All rows are made from the same 6 directions, up to rounding. Whole rows:
In the rows, 128 means zero.
[[134 140 137 159  83 178 123 142 143  71 150 130 118 124 138  85 165 109
  107]
 [183 116 116 111 146  79 123 123 170 133 116 112 127 166 156 123 116 127
  172]
 [141 145 150 106 124 167 169 150 153 105 115 132 104 111 154 117 167 157
  147]
 [107 134 147  97 159 132 175 162 167 149  89 155 135  88 112 156 128 163
  132]
 [146 112 116 125 143  87 116 128 164 139 120 122 138 151 131 124  99 116
  159]
 [136 118 138 129 121 146 167 147 125 133 128 129 117 131 148 118 143 146
  135]
 [105 107 155 138 111 188 211 176 124 137 131 138 105 115 152  98 149 159
  151]
 [128 128 106 109 159  72  79  88 121 152 123 111 135 147 117 151  85 114
  160]
 [164 163 114  96 143  96  61  87 174  87 119 106 117 142 138 125 125 109
  173]
 [152 101 115 111 168  57 134 138 181 168  99 130 150 151 125 145  83 129
  165]]

Rows cut short, each followed by the rest of it:
[111  71 118 172 127  96 147 169 174 160 130 142 160 151 111] | [102  72  99 145]
[187 133 112 117 133  86  99 101 125 123 128 112 132 160 146] | [141 138 124 116]
[104 113 116 186  83 153  90 114  86 106 176 117 130 147 121] | [ 87 119  82 106]
[129 124 111  97 171  68  96 103 154 156 109 114 133 144 122] | [146  77 122 189]
[111 160 161 116 110 203 173 159 139  91 118 148 107  79 134] | [121 186 159 107]
[ 64 119 142 152 110 181 150 150 119 126 142 139 119 103 114] | [100 119 122 143]
[195 127 125 107 141  90 139 134 169 126 108 124 132 151 154] | [137 144 142 132]
[127  72 104 174 120  86 117 127 112 166 154 115 147 179 128] | [104  73  93 145]
[171  83 108 154 112 100 124 114 117 138 160  89 111 203 178] | [ 79 104 106 193]
[145 131 112 108 152  82  94  96 120 145 122 114 133 145 126] | [151 107 124 142]
[160  79 132 149 116 125 197 163 116 162 137 124 124 165 166] | [107 133 147 136]
[174 132 114 110 151  71 111 112 126 147 110 130 152 140 121] | [173 130 136  84]
[128 132 119 168  89 146  90 112  92  98 162 124 134 137 120] | [110 144  96  76]
[ 45 153 137  96 161 146 117 115 119 146 110 139 122  76  87] | [156  96 138 161]
[163 122 106 132 121 100  88  75  58 137 158  92 116 175 153] | [131 126 116 129]
[103 133 128 113 134 143 128  94  46 154 142 110 105 127 135] | [145 127 146 140]
[132 135 110 118 151  78  82  98 118 146 120 128 152 130 101] | [167 104 116 101]
[214 141 119  91 158  59 120 128 189 125  89 133 151 143 137] | [167 146 143 100]
[170 110 118 148 132  76 129 156 173 137 111 153 177 137 107] | [150 126 117  55]
[173 165 138  99 138 118 124 145 205  87  92 148 141 103 123] | [147 167 140  94]
[136 119  98 175 108  88  52 101 117 115 155 125 164 153  97] | [124 104  70  72]
[130 102 119 115 161  81 148 124 100 191 115 128 143 141 122] | [166  97 147 127]
[ 84 142 155 137 101 209 169 152 103 107 138 141 105  89 130] | [109 164 146 117]
[112 136 121 131 115 148  88 100 132  96 151  99  97 145 146] | [ 83 112 101 204]
[165  87 117 159 114 101 150 141 108 154 143 123 142 170 146] | [119 124 123 104]
[110 143 137 140 105 171 114 144 194  69 134 127 110 117 134] | [ 72 133 102 179]
[157 147 141  93 149 120 148 156 217 106  89 142 129 110 135] | [132 144 146 151]
[156 149 113 112 143  86  71 105 179 102 115 122 139 136 119] | [134 116 105 140]
[108  80 117 164 126 105 138 150 146 158 138 130 146 153 120] | [103  78 103 155]
[100 115 135 143 137 121 154 166 146 154 110 165 166  97  86] | [155 117 132  68]
[124 115 113 145 129 100  93 126 168 121 132 124 142 145 117] | [107  92  93 155]
[127 110 129  88 176  88 162 140 167 175  94 127 126 133 136] | [146  89 155 200]
[109  90 107 171 119  99  98 125 130 144 151 122 148 159 113] | [102  76  84 143]
[ 85 146 142 123 127 165 135 137 129 118 123 142 124  90 108] | [131 134 134 123]
[152 120 117 136 135  88 118 128 123 146 121 140 160 134 109] | [159 126 124  66]
[ 86 127 131 117 135 150 132 108  83 147 139 112 102 125 134] | [123 110 137 179]
[117 151 134  77 156 136 131  98 105 140 116 108  92 120 148] | [143 127 158 194]
[132 100 138 156  99 164 172 163 149 116 145 123 109 148 162] | [ 72 135 125 170]
[125 129 109 118 142  97  74  88 136 125 136 100 116 155 133] | [114  88 101 198]
[122 120 117 133 145  88 111 126 127 154 118 142 161 124  95] | [160 104 119  88]
[176 105 138 167  83 158 173 170 149  99 145 131 125 153 165] | [ 82 171 127 102]
[168 135 135  90 150 112 159 134 146 138 103 126 119 131 152] | [148 148 163 142]
[148 124 111 116 150  76  91 115 178 129 115 119 139 149 125] | [127  93 108 169]
[111 128 130 142 117 144 129 128 100 130 138 134 132 118 117] | [131 134 126  97]
[192 110 117 126 148  58 133 153 195 141  99 144 169 149 124] | [151 122 127  92]
[139 135 112 145 117 109  81  98  89 123 145 123 145 138 112] | [144 130 106  73]
[ 70 112 141 161 102 185 159 149  91 134 151 136 118 110 120] | [102 126 126 126]
[132 116 121 150 112 128 129 110  41 153 152 124 135 140 126] | [149 141 132  63]
[158 171 125 114 126 119  71 118 203  62 113 132 135 115 119] | [122 148 104 121]
[168 129 123 139 100 141 115 111 113  96 153 103 105 162 167] | [ 94 153 118 144]
